The rows come from 5 hidden closed curves, with some noise, and rows from the same curve form a group. Each curve winds through 8 dimensions. The rows are also pushed far along 5 directions, which tell nothing about the answers.
(in the rows, 128 means zero)
Some rows, each with its group after it:
[133 123 119 106 125 129 155 138 138 123  80 118 146 115 131 137 139 125
 125 130 105 121] => K846
[122  92 138 173 118 187 130  76 110 136 178 123 116 208 103 104 112 148
 125  93 105 127] => K348
[137 102 153 139 134 164 135 129 127  99 134 123 140 160 131 127 130 112
 137 117 125 129] => K875
[124 169 136 110 137 123 136 144 137 110 116 129 141  87 138 134 115 137
 153 110 128 145] => K348
[138 139 115 128  93 110 136 135 133 102 118 111 133 111 127 115  98 143
 160 153 142 147] => K846
[136 157 117 119 105  89 128 122 124 135 140 140 135 104 126 111 123  94
 113 142 139 136] => K846
[100 151 125 125 161 128 157 123  89 136 111 144  90 144 107  91 131 127
  84  79 107 132] => K436
[129  79 130 165  94 151 105 130 176 121 136  97 140 134 148 151 140 113
 161 135  97  94] => K413
[109 104 180 128  82 130 132 118 126  94 166 131 111 135 131  89 114 102
 189 122 143 105] => K436
[122 120 125 106 139 114 146 129  81 139 118 141  95 166 104 101 146 115
  87 119 124 113] => K436
[135 106 128 122 103 110 119 132 135 127 129 124 136 142 118 131 144  93
 140 150 123 115] => K436
[122 163 111  69 141 100 177 161 109  95  50 109 132  83 145  99 101 158
 121 139 146 116] => K348
[118 119 104 138 129 139 132 130 133 126 132 120 128 142 113 144 124 155
  75 113 101 134] => K875
[132 157 125 117 143  67 130 137 130 150  96 134 142  84 127 136 162  91
 150 144 123 127] => K436
[136 162 101 116 140 115 146 119 137 147 107 146 170 108  89 164 127 142
 113 127  86 198] => K436
[155 113 111 155 124 125 130 134 150 122 127 123 131 118 129 172 150  99
 128 158 137 113] => K875
[126 156  70 123 166 137 176 113 138 121  78 115 173 120  84 159 109 192
  65  92  90 167] => K875
[101 125 155 128 107 100 147 126 150  85 123 106 149  97 122  96  87 152
 183 144 149 158] => K413
[122 110 152 132  79 122 100 123 160 148 178 150 131 121 106 167 138 110
 177 137  98 148] => K846
[135 117 133 136 139 151 175 129  97  76 128 123 121 154 117 116 109 142
 104 126 143 121] => K875
[107 136 119 149 145 146 157  92 118 130 123 125 139 134 101 109 108 190
 108  95  97 165] => K413
[120 143 164 136 109  91 110 134 121 123 186 153 101 114 118 122 127 111
 158 135 161 143] => K436
[122 120 128 119 129 104 131 124 127 145 124 121 125 112 144 111 134 131
 112 155 154 103] => K846
[118 139 136 122 133 131 136  98 123 160 146 155 132 126  97 140 129 154
 136 123 116 169] => K875
[148 139 125 141 122 108  95 127 146 127 153 135 152 116 119 160 141 117
 142 135 144 149] => K846
[135 116 102 110 129 107 115 176 117 138  94 119  92 119 187 121 168  35
  73 149 109  29] => K348
[147 123 101 124 124 146 125 133 141 141 124 103 166 152 135 139 117 139
  98 150  97 142] => K436
[138 121 124 149 111 115 132 131 156  99 125 115 156 112 108 159 123 150
 151 144 122 167] => K436
[125 178 115 123 150  76 129 142 137 141  86 130 124  61 151 114 147  93
 127 126 146 121] => K875
[138 126 106 124 121 122  81 128 152 183 149 141 144 145 125 156 154  69
 112 135 106 116] => K348
[125 111 129 124 115 135 106 115 142 133 145 109 160 151 134 118 118 144
 128 125 127 114] => K348
[121 121 152 127 111 116 137 107 134 108 135 138 149 125  88 127 115 160
 175 121 146 180] => K413
[125 179 120 112 158  87 133 128 126 159  95 167 130  99  87 145 157  94
 135 105 117 182] => K413
[143 130  81 128 118 150 138 115 147 131  97 108 174 133 112 148 115 147
 114 119  81 146] => K846
[160 120 104 121 112 102  69 133 131 186 154 145 123 135 155 153 199   4
 102 148 127  38] => K413
[122 138 148 114  94 103 110 138 148 135 163 143 111  91 134 147 120 138
 164 153 157 137] => K875
[132 114 136 140 113 152 157 116 121  84 125 104 132 162 108 104  80 193
 160 137 155 161] => K348
[161 114  98 142 112 153 104 123 135 132 150 119 142 142 152 147 139  94
  89 136 121  92] => K413
[131 118 122 117 130 142 124 109 109 151 138 149 124 151  97 155 145 160
 137 123 105 142] => K846
[143 181 113 124 130 111 156 145 131 103  81 120 121  70 150 119 108 138
 143 135 162 152] => K413
[130 197 120 101 138  55 119 127 115 184 142 186 111  64 113 152 163  78
 112 134 140 153] => K846
[111 118 158 146 110  72 117 119 127 127 154 136 101 103 126 102 143  98
 163 144 169 104] => K875
[133 182 113  94 148 100 135 115 101 167 131 150 139 118 113 118 130 133
  98 123 130 147] => K436
[123 137 149 149 121 101 128 148 148  95 125 114 140 103 129 121 113 119
 166 139 139 162] => K436
[115 165 132 118 150  89 143 102 124 149 119 156 137  89  90 144 153 124
 145  99 131 143] => K875
[124  94 131 159 107 107 107 143 146 123 134 109 112 129 146 122 144  76
 137 153 127  90] => K413
[134  96 118 125 119 174 156 137 130  95  99 119 138 149 129 133 113 137
 105 134  93 143] => K413
[118  84 146 113 122 167 121 109 102 136 156 131 136 208 111 101 126 123
 104 110 102 113] => K348
[117  98 124 140 138 125 114  96 113 181 160 149 116 160 109 137 166 124
  78 127 104 111] => K846
[131  60 146 148 128 193 129 129 113 100 117 103 115 197 147 113 138 135
 128 118  93  91] => K846
[131 115 149 119 113 131  84 161 155 150 149 133 117 122 156 156 146 102
 160 146 129 110] => K348
[137 110 166 102 114 162 151 157  92  94 128 112 107 161 175  74 103 114
 135 153 134 101] => K436
[106 126 143 139 134 127 131 115 126 130 154 145 121 143  99 127 129 114
 114 103 105 144] => K875
[118 101 145 138 110 122  93 148 140 132 160 136 113 136 148 140 155  66
 124 125 100  82] => K348
[128 135 139 110 119 126 159 142 108 100  99 107 111 111 178  67 114  95
 120 140 144  81] => K846
[144 124 108 113 101 142 142 141 120 119 131 124 117 133 131 149 121 124
 117 142 119 100] => K348
[139  98 114 131 123 181 157 107  86 129 116 111  99 192 137  93 123 130
 106 122 120  70] => K348
[140 112 109 116  75 111 138 183 144  86 101  76  91  85 202 105 108  93
 136 191 161  31] => K348
[128 117 121 146 132 180 146 118 116 112 127 134 118 134 141 132 120 132
  97 111  88 132] => K413
[143 139 106 148 132 108  94 105 130 185 157 146 129 124 135 135 160  83
  97 141 131 116] => K875
[126 149 100 148 141  99 138 126 144 127 112 140 139  80 110 164 137 143
 109 130 112 165] => K413
[180 115  90 106  85 120  97 155 150 145 130 121 150 127 151 181 157  65
 115 177 131  74] => K436
[104 108 151 138 128 118 167 110  80  90 140 119 105 162 113  54 102 132
 105 124 158 111] => K875
[131 155 119 117 133 133 130 124 136 154 137 157 132 102 108 175 132 155
 130 122 106 172] => K413
[162 166  65 105 168 110 120 133 139 150  78 123 182 112 124 167 137 140
  85 143 134 153] => K846
[145 103 111 115 131 135 136 146 108 147 103 117 124 154 145 127 154  97
  93 161  91  93] => K436
[130 159  98 152 144 110 114 113 155 150 126 122 153 114 113 139 120 136
 123 119 125 164] => K348
[ 79 121 198 145 133 116 136  96  94 123 180 142 104 165  99  45 108 124
 162  96 133 157] => K413
[105 135 144 126 137 100 117 108 122 137 149 148 141 142  91 109 133 119
 117 102 125 158] => K875
[143 170 142 119 138  83 109 133 119 151 141 160 129  91 141 139 169  50
 143 127 138 114] => K436
[135 128 120 127 120 146 132 131 170 132 117 127 177 118 110 171 126 137
 125 117  86 173] => K846
[174 168  44 121 153 121 120 130 122 166  95 134 158 123 121 176 147 126
  55 137 103 141] => K846
[110 142 123 132 127  82 145 119 125 138 112 140 105  80 115 123 137 134
 135 135 133 134] => K413
[126 134  89 133 127 122 143 118 156 137  89 108 157 117 100 150 122 155
 130 125 104 147] => K348
[153 105 113 149 156 171 142 113 104 139 120 130 130 168 134 138 151 125
  85 132 113 121] => K875

New rows, each followed by its group:
[147 136  81 134 165 126 140 122 125 160  83 132 141 126 122 165 180  87
  75 114  95 101] => K875
[120  82 129 153 104 135 131 128 162  97 122 103 155 134 115 142 114 146
 143 144 106 144] => K413
[118 108 157 160 135 159 113 126 122 136 162 126 107 181 128 108 130 117
 128 107 105 135] => K413
[ 98 140 147 113 154 102 156 146 109 110  84 109 109 135 123  67 110 146
 127 115 139 137] => K436
[136 108 124 154  90 148 136 133 168  69 149  85 164 130 134 135  75 166
 142 146 150 133] => K875
[130 141 125 115 133 117 127 100 118 152 143 166 137 106  98 166 154 149
 128 111 118 145] => K413
[129 116 105 144 158 145 134 120 158 122 100 102 189 145 111 142 111 174
  94 129 113 178] => K846
[117 105 138 145 104  97 110 132 147 116 136 108 131 129 128 103 115 113
 169 163 149 125] => K846
[154 133  96 115 106 128 125 131 134 137 122 136 137 120 128 151 135  96
 105 151 129 127] => K413
[138  70 150 141  85 160  88 131 162 114 170 114 150 173 119 163 121 141
 186 152 121 137] => K846
[134 125 129 123 148 127 161 128  99 114  84 120 129 130 137 103 148 111
 119 128 103 110] => K436
[142  96 126 171 129 154 126 105 150 121 160 132 151 150  92 181 140 139
 132 127 109 158] => K875
[114 174 132 102 165 126 176 101  74 143 114 163 106 131  91 101 121 154
 121  90 115 163] => K348
[132 147 108  83 118 106 131 160 133 131  90 119 126 100 149 128 127 123
 109 140 141 101] => K875
[141 119 127 146 133 144 118 142 122  99 104  95 124 132 171 102 122 117
 155 135 142  89] => K846
[125 166 105 113 157 105 145 107 116 162 117 156 160 121  82 142 132 135
  99 119  84 193] => K436
[109  65 151 149 132 163 135 129 101 116 122 105  96 190 148  71 132 101
 109 134 107  81] => K846
[150 169  98 100 127 110 133 139 147 137 107 116 169  98 126 153 108 161
 126 148 135 157] => K436
[129 125 121 137 136 147 137 127 141 122  98 101 133 122 145 128 116 187
 146 127 133 127] => K348
[116 133 139 127 145  93 147 138 135 122 107 118 135 101 127 108 120 152
 119 153 156 152] => K846
[144 138  95 129 117 123 103 114 160 172 139 127 174 125 123 165 146  93
 110 128  85 122] => K436
[152  86 100 155 102 154 125 131 127 127 131 114 118 152 147 143 153  87
  92 143  95  77] => K436
[144 111 135 143  94  97 107 152 136 119 147 123 116 115 148 136 150  68
 153 172 139  95] => K436
[102 165 155 134 151  94 124 103 119 149 134 150 126  94 117 100 135 119
 146  93 135 155] => K875
[140 134 104 141 134 105 109 130 123 153 127 125 115 111 154 130 150 105
 110 148 141  85] => K846
[127 113 140 121 111 145 166 125  77 114 108 132  64 138 152  73 131 111
 121 129 142  85] => K413
[131 102 139 134  91 137  75 144 156 154 194 135 117 165 121 168 140 104
 129 129 118 111] => K436
[139 129 177 128  94  80  80 152 156 128 173 127 139 101 153 139 142  88
 204 173 167 116] => K436
[123 131 110 135 109  87 128 133 130 141 127 139  98  78 145 134 149  94
 121 158 131  94] => K413
[121 107 157 139  55  94  86 165 212  84 173 103 152  86 138 169 107 112
 213 160 164 121] => K875
[157 112  97 110 108 138 140 128 115 129 117 117 141 153 128 137 132 124
  94 151 121 104] => K436
[131  83 138 118 102 178 165 113 112  74 111 106 138 155 129 101  97 175
 133 133 131 122] => K413
[147  82 138 127 106 175 110 134 147 117 141 108 158 162 153 150 139 110
 141 132 108  85] => K413
[105 160 191 146  91  76 128 143 160  72 157 129 121  54 128 113  96 132
 242 134 180 169] => K436
[153 154 107 109 136 126 117 156 120 148 124 157 109 124 134 160 159  64
  92 116 117 110] => K436
[ 93 102 188 133 117 150 145 122  97 116 162 120  96 171 137  55 100 134
 143 123 111 123] => K436
[136 117 102 149 120 130 128 139 147 118 117 116 130 117 129 169 140 137
 120 126 101 111] => K348
[114 151 128  98 129  97 103 137 148 150 140 142 152  96 126 147 129 128
 121 126 116 143] => K348
[123 148 135 106 136 108 139 118 110 133 112 148 126 111  94 141 130 183
 168 125 133 171] => K846
[129 137 125 122 143 138 136 119  87 119 112 130 122 153 124  94 118 131
 148 118 127 134] => K846
[139 132 127 103 156 140 152 138  96 123  98 126 121 135 142 118 131 161
 106 134 142 122] => K846
[141 134 125 121 145 126 144 135  88 117 122 135 101 132 152 116 158  68
  91 119 145  53] => K875
[137 144 119 107 132 107 148 132 106 141 114 140 125 118 136 108 145  86
  70 135 126 112] => K846
[135 130 162 134 136 124 117  86 116 153 188 177 140 137  93 162 166 100
 157 102 134 133] => K875
[113 129 110 113 156 118 131 138  95 166 111 128  99 170 124  98 150 108
  60 110 109  93] => K436
[128 121 138 125  92 135 150 149 163  85 116 101 139 100 140 137  83 166
 172 162 150 143] => K875
[143 117 114 117  99 131  97 183 164 119 118 105 119 112 183 146 129  92
 114 155 132  85] => K875
[118 173 110 128 143  75 130 128 115 160 113 135  95  75 141 106 133 123
 125 138 155 109] => K348
[147 127  98 117 102  99  69 135 184 164 143 118 174 111 138 174 144 101
 128 155 131 105] => K348
[134 192 100 129 161 101 138 118 134 139 104 138 156  81 103 154 139 147
 117  90 118 167] => K436
[136 164 118 103 157 101 104 109  94 175 130 159 121 127 122 120 160  93
 136 118 132 108] => K846
[145  80 110 133 133 178 130 103  70 133 150 136 111 200 142 109 153 100
  35 119  98  68] => K413
[119 120 140 140 106 112 105 145 139 149 157 141  85 107 140 149 148  99
 151 138 122  99] => K348
[141  94 157 171 106 158  59 103 139 141 220 139 139 175 132 143 148  83
 153 114 114 111] => K846
[164 147  90  92  97  93 108 146 130 167 121 147 119  96 160 146 159  30
 104 171 145  70] => K413
[150 136 103  92 138 149 164 137  89 135  89 132 119 137 136 136 140 141
  92 136 110 112] => K436
[133 120 100 101 143 160 136 149 124 125  87  99 150 148 162 116 115 153
  67 127 101 104] => K348
[138 122 126 125  93 136 130 159 165 103 102  99 133  94 161 147 111 131
 184 159 124 116] => K846
[130 143 109 117 123  81 141 162 145  92  81 100 139  93 141 110 110 118
 124 157 166 122] => K875
[158 148 125  97 130 113 133 165 138 118  81 113 152  92 161 150 142 115
 157 162 136 110] => K436
[120 136 182 124  95  97 113 123 117 132 164 146  81 108 151  87 145  65
 196 129 170  84] => K413
[134 157 125 124 155 122 124 121 102 155 157 169 122 139 108 142 148  98
  85 109 123 146] => K875
[124 134 109 139 148 122 144 117 118 121 119 142 136 110 113 138 131 129
  84 121 103 151] => K413
[125 147 128 118 120 103  98 114 139 179 163 163 123 105 111 160 149 145
 137 129 126 154] => K875
[128 174 126  91 144  59 128 110  92 168 126 162 114  90 110 117 151 132
 142 140 170 129] => K846
[129 115 127 110 149 121 117 127 113 157 115 136 134 157 127 112 152  87
 107 137 121 107] => K846
[142 114 121 122 106 144 133 131 116 147 111 134  90 138 146 124 156  84
 124 130 121  83] => K413
[111 124 153 147 127 135 126 139 128  93 144 112 123 135 145  91 103 125
 134 119 132 131] => K348
[148 100 147 156  72 154 100 158 161  94 171 121 110 127 162 153 129  62
 163 138 124  95] => K436
[135 153 132 125 127  94 102 140 126 158 159 174 105  88 128 174 166  90
 130 140 133 127] => K413
[103 145 172 118 131 100 115 122 114 151 155 166  94 109 111 130 158 115
 179 108 135 127] => K348
[134 121  83 149 175 166 166 118 117 122  70 125 147 154 100 146 137 163
  57  94  64 170] => K413
[131 111 109 162 127 123 106 121 132 154 146 143 111 119 129 160 166  87
  97 129  92 101] => K413
[134 102 149 138 132 127 105 109  92 153 174 145 122 180 121 114 162  91
 109 130 106 107] => K436
[125 150 139 134 145 109 161 127 154  80 100 123 168  93  90 153 116 159
 167 108 145 178] => K875
[155 155  87 136 140 130 109 131 166 146 139 147 178 114  99 214 137 138
 101 126 110 182] => K875
[119 141  95 143 176 135 168 106  93 120  89 120 135 131 120  94 124 150
  51 103  98 135] => K413
[116 150 131 125 138 109 153 133  99 145 116 150  79 107 122 115 134 135
 119 130 129 141] => K413
[134 124 153 123  95 116 112 143 141 101 132 110 134 113 167  99 121  71
 185 147 151  92] => K846
[131 115 160 143  93 138  89 109 167 113 175 126 176 136 120 142 117 109
 194 116 124 150] => K846
